There are 5 ways to turn a row about zero (a turn may also mirror it). The second row of each pair is the first, turned, with some noise. The first 45 pairs use one turn. New pairs use 2 turns, one after the other, and a turn may come again.
Known pairs, each followed by its turns in order:
[ 61 -34 -14  -1 -15  -6   8  29]
[ 11 -18  53   3 -17  38  -4  34] => z492

[-15 -53  -2   6 -15 -20 -20 -11]
[ 45  11  26  12  13  13 -29   9] => z117

[  4   5  15  -5 -65 -23 -11  21]
[ 22   4  24 -48 -35   5 -18 -24] => z117

[  2 -33 -17 -21 -22   1   1   5]
[36 29 -7 -7  0 -2 -7  1] => z117

[-19 -27  -6  31   3  -6   2  34]
[ -5  17 -46 -20  11   9   0  -9] => z434

[-10  17  -4 -23  35 -14  11  -9]
[-19 -21 -26  -3 -22  -5   9 -19] => z492

[-13  18 -20 -38   9  -4  -3  -7]
[  0  25  -5 -24 -17   8 -25 -18] => z711

[ 31  14 -25   0 -17  38 -14  21]
[-22  37 -26 -10 -33  19   2   2] => z117

[-10 -24  14 -26  35 -40   6   1]
[-45 -34  -7   4 -17 -18  22  17] => z492

[33 23 41 14 19 11 -7 -6]
[-38 -20  11  17 -34 -22   1  13] => z117

[ 24 -51 -40 -14 -15  -2 -12 -17]
[-27  31  57   5   2 -24   2  10] => z729

[ 16  -2   2   8 -46  -6 -23  16]
[ 14   7 -20   6  16 -43  20   0] => z711

[ 24 -28  13 -35  21 -41   7 -56]
[ 41 -25   8   5  12 -44   3  60] => z117

[  3 -15  30  10  26   8  31  11]
[ -1 -10  11  45 -14 -16  19  -2] => z492

[ 6 -9 26  9 -8 38 -2  9]
[  6 -20  -6   3   8 -12  -6  42] => z711

[ 40 -14   5 -53 -45  -5   0 -13]
[ -2  44   8  39  -6 -44  40   7] => z729

[  3 -14  19  -7 -22 -49   9 -31]
[-58   9  19  -6   0 -13 -21   9] => z492

[ 13  -4  -1 -18  28  -6  -2 -22]
[-10   6 -17   7 -18  31  -8  -3] => z711

[ -9 -18  15  41  25  18   0  20]
[ 15 -12  -2 -25  -8  10 -47  16] => z729

[-28   0  13   1 -13 -15   9  43]
[ -5  43 -13 -20   1  30  -1   3] => z434

[-22  10 -21 -27   6  30 -28   7]
[  8  -7   6 -35  35 -23  20 -11] => z729

[ 25 -15  15  13  11   8   7  18]
[  6  -3  -5   7  -7 -10 -26  29] => z729

[-10   5 -27  18  15 -11   5  -2]
[-21  -4  17  -2  11   8   0 -25] => z711

[ 17 -11   1 -24  34  24  -8 -20]
[-20 -38   9   9 -14 -16  28   3] => z434

[58 11 39 17 19 35  3  0]
[-10 -40 -21  47 -31 -12 -12  36] => z711

[ 25 -21  -3   0  23  -3 -21 -12]
[ -3 -36  -1  -4   5  -6  18 -24] => z434

[ -2   4   4  26 -27  17  14   4]
[ 17  21 -21  14 -14  -6 -19   2] => z434

[ 17 -15   0  15 -30 -16   4 -14]
[-16  16  32  -3  12  11 -17   7] => z492

[  7 -42 -17 -47   9  25   7 -34]
[ 12  41  44  15  44 -15   4   6] => z729

[ 19   8   4  -4 -29  18 -17  20]
[  5   9   3  32 -15  24  -5 -18] => z434

[ -6  -5  -7 -18 -14 -26  14   0]
[-29  11  -4  -9 -14   9  -1  14] => z492

[ 14  28  -7  -7  10  33   2 -13]
[ 28  -4  -5  -5 -16   0  -9 -34] => z492

[-24 -31  36  29  -3  15 -30  -6]
[ 16  33  -9 -40 -18   4 -36  -9] => z729

[ 19 -47 -11   8 -17  24 -19   3]
[  1 -13 -39   8  45   0   4  15] => z711

[ -6  -3 -31   8 -41  -5  43  34]
[ 42 -25  17 -12  29 -24  -2 -38] => z711

[-11  27  -7 -15  -5  22  -2  -6]
[ -1  -8 -21  -3 -13  15  25  -8] => z117

[ -2  15  21 -24 -21  24  26  -1]
[ -4  23  20  15 -38  -4  -5  18] => z434

[ 19 -15  29  31  12  47 -18 -18]
[ 22  31  -6 -32  -4  14 -18  45] => z729

[-57 -30   7   5  -3   6 -21 -20]
[ 41 -16  16  37  15  35  -4 -16] => z117

[-18 -19  11  21  10  25  -4 -12]
[-19 -15   7 -10  18  15   6  31] => z711

[  8   1 -54 -29  30 -14  22  12]
[-45 -40   5 -22  10  18 -29  21] => z434

[ 19   3   8  -9 -14  51   3  -6]
[ 44  13  21  -4 -20 -14  -7 -12] => z492

[ 22 -22  -1 -15  24   5 -43  -3]
[-27  28  -2 -19  27 -24 -13  19] => z729

[ -8 -23  -4  55  29  -2   7 -17]
[-22   9  36  35  37  10  -5  16] => z117

[  9  15  24  11 -11  -4 -21  -8]
[ 31   5  11  12   1   2  12 -11] => z434

New pairs. What belongs after each?
[-13  23  11 -33  10 -21 -66 -10]
[  0  29 -63  -6  -4  28 -33 -14] => z711 z492

[-19 -20  36 -34   3  27  -4  -1]
[ 32 -16  -8  -3   5 -22 -33 -31] => z117 z434

[-13 -31  58 -11  -8  32  -6   8]
[-19  18  40   9  42   4 -40 -11] => z117 z492

[-24   5  -3 -19  16  28  29  15]
[ -1  29 -23 -17   8 -35  -4  12] => z711 z729

[ 31   6  15 -12 -26  15 -19  -6]
[  7 -23   4 -11   4 -12 -33  27] => z492 z492

[-39 -39  32   3  29 -48  12 -41]
[ 22 -40  26   0  72   1   1 -35] => z492 z117

[  4 -22  27  24  42   0 -15  44]
[-31 -12  46  33  14 -19   6  29] => z711 z711

[-26   3   5 -11  19  10   6  34]
[ -8  13 -24  -4   7   8  18 -35] => z434 z117

[  6  13 -10 -11  -9 -23  60  41]
[  3  36  61  17  13   4 -25  14] => z729 z117

[ 27  18  11  -2 -17 -20  26  12]
[ -3 -15  26  -6 -41   6  -9   1] => z729 z729

[-34  19   5 -18 -28  13  14   3]
[15 25 24 28  9 17 15 14] => z117 z729

[ 34   0 -27  29 -14   0  12   2]
[ 31  -7  -5  -3 -33 -24 -16 -14] => z729 z729

[-12  16   0 -10 -14 -29  30   8]
[ -1  22 -14  28  21   4 -13  20] => z492 z434

[-19  19  -7  11 -21 -58  -7 -26]
[-34  36  23 -40   6   9 -24   9] => z492 z711

[-27   8 -19  42 -26   7  -9  39]
[ 37 -19 -19 -19  16  34   3 -37] => z434 z492

[ 14  19  -3   1 -20  15   4  11]
[ -8  11  15  11 -15  18   6  16] => z729 z492

[  2  17  -1 -32 -25  11   4 -37]
[-13   0  -5  32  30 -20 -26  20] => z434 z492

[ 28 -32  25  12 -51   7  21 -19]
[-34  37 -14   6 -31  18  43 -10] => z434 z729

[ 68   1  30  15 -11  15  40  -6]
[-14  48  17  10 -53 -30  32  11] => z434 z729

[ 11  16   3  43 -12  49  -7  26]
[-23 -39 -17   3  29 -32   1 -30] => z434 z711

[ 22   8  -3 -28  13  18  -5 -14]
[-3 16  0 -1  0 40  9 14] => z117 z492

[ -9  45  -3  13  14 -36  26   4]
[ 13  19 -18  34  -2 -14 -44  19] => z434 z711

[ 27 -15  18  -8  -7 -43 -14  27]
[ 51 -22 -18  -4  -2  -1 -28  14] => z711 z434

[ 33 -46  15  -3  12 -16  24  -1]
[  9 -29 -48  19 -22 -14 -12  -4] => z711 z434

[ 37  -8 -27  20  -7  17 -13  10]
[-11  40  -1 -17 -11  30   7  -6] => z729 z434

[ 24   0  -8  22 -32  22  -6 -25]
[-38  19   1 -10 -30  19  -5  13] => z434 z729

[  5   0   9  24  -4 -30  14 -35]
[-21 -36  11  -9 -16  -1 -25  12] => z434 z492

[-23  -8   3 -24   6   5  -4  22]
[ 1  8  2  0  5 12  4 37] => z117 z117

[  4 -10 -48  -9  13   3   3 -28]
[  6  15  -8 -16 -23  -6  41  27] => z729 z434

[-11  28 -30  -5  -6  28 -35 -32]
[-13 -18  -7 -14 -17  23 -56  12] => z434 z729

[-17  23   6 -17  33 -20  10 -15]
[-28 -13 -21 -35   4 -11   2 -12] => z117 z434

[  9 -17 -22  20 -18 -15   0  15]
[  7 -27  -4 -26   3 -22   3  10] => z711 z434

[22  8  7  6 -1  6 18 35]
[ 19 -34   1 -18   9  18  10  -1] => z117 z117

[ 16   7 -17 -29  -3  16   9 -19]
[ -2  17  12 -23 -18 -15 -24   6] => z492 z492

[ -9  -9 -42   1 -15   3  12 -10]
[-13 -15   6 -27 -19 -19  16 -19] => z711 z492

[ 25 -46   9 -25 -23 -22  31  -4]
[-11 -54 -37  20   1   3 -19 -16] => z711 z711

[  0  -5  17  22  -9  27  29 -10]
[  9   9  17  13  -5 -29 -30   4] => z711 z729

[  0   3   1 -38  -1  -1 -18  49]
[ 18 -13  10 -19  42  -9 -24  27] => z729 z117

[ 16  -6 -15   4   0 -43   5 -20]
[  7  31 -18  13  27 -15   9 -11] => z729 z492

[  1 -14  -2   9   0   2 -10  -1]
[-7  0 -6  8 16  0  2 -2] => z711 z117

[  5 -15 -24 -12  13 -20  -7 -25]
[ -7  21  -1   6  20   3 -28 -21] => z434 z729

[-41 -21 -14 -38  -2 -38   8  12]
[-41  21   7  15  39  -4  -4  40] => z117 z729

[  1  -7 -12  -7   8 -33 -12 -14]
[ -6   5 -15 -13  -5 -21  28  10] => z492 z492

[11 55 37 -4 14 -7 10 14]
[ 25   7   1   5   3 -41  52   8] => z711 z711

[-18 -50  -6  -2 -11 -20   7   0]
[  4 -39  29   4 -26  15   0  12] => z729 z117

[-55  32  25 -63 -43   5  12  14]
[  3 -20 -31 -59 -62 -40 -16  16] => z711 z117

[ -6  -5 -29   0 -38  -8 -14 -12]
[ 35  -6   4  -3 -34  -4 -13  -1] => z117 z492

[-11   8  37  14   4   0  33 -19]
[-22 -32 -31   2   6 -25 -12   3] => z729 z711

[-10 -30 -13  19  20  11  29   4]
[ 13  -1  -4  13 -10   5  41 -27] => z729 z434

[ 32 -23 -29 -37   8  24   8 -13]
[-25 -54   2  15 -13  -6  24  13] => z117 z729

[-27  27  16  25   6   4  58  18]
[-42  10  33 -12  14  43  33   4] => z492 z117

[ -8   6  12   8   4  -9 -18   7]
[ 9 -8 -1 10 10 11  1 18] => z434 z729

[ -1 -14   4  19 -14  25  -5  -7]
[ 12   0  -1  -1 -21   0 -26  15] => z729 z492

[  7 -15 -24  34  14 -17 -35 -12]
[-25 -21  -8 -19 -12 -18  40  12] => z492 z434

[-15 -12 -22  20  39  -1 -21 -15]
[-16 -15  27  18  28   2 -33  -6] => z434 z729

[-12 -20  10  26  -2 -37 -25 -18]
[ -4 -22 -15  -1  16 -28  14  42] => z434 z117

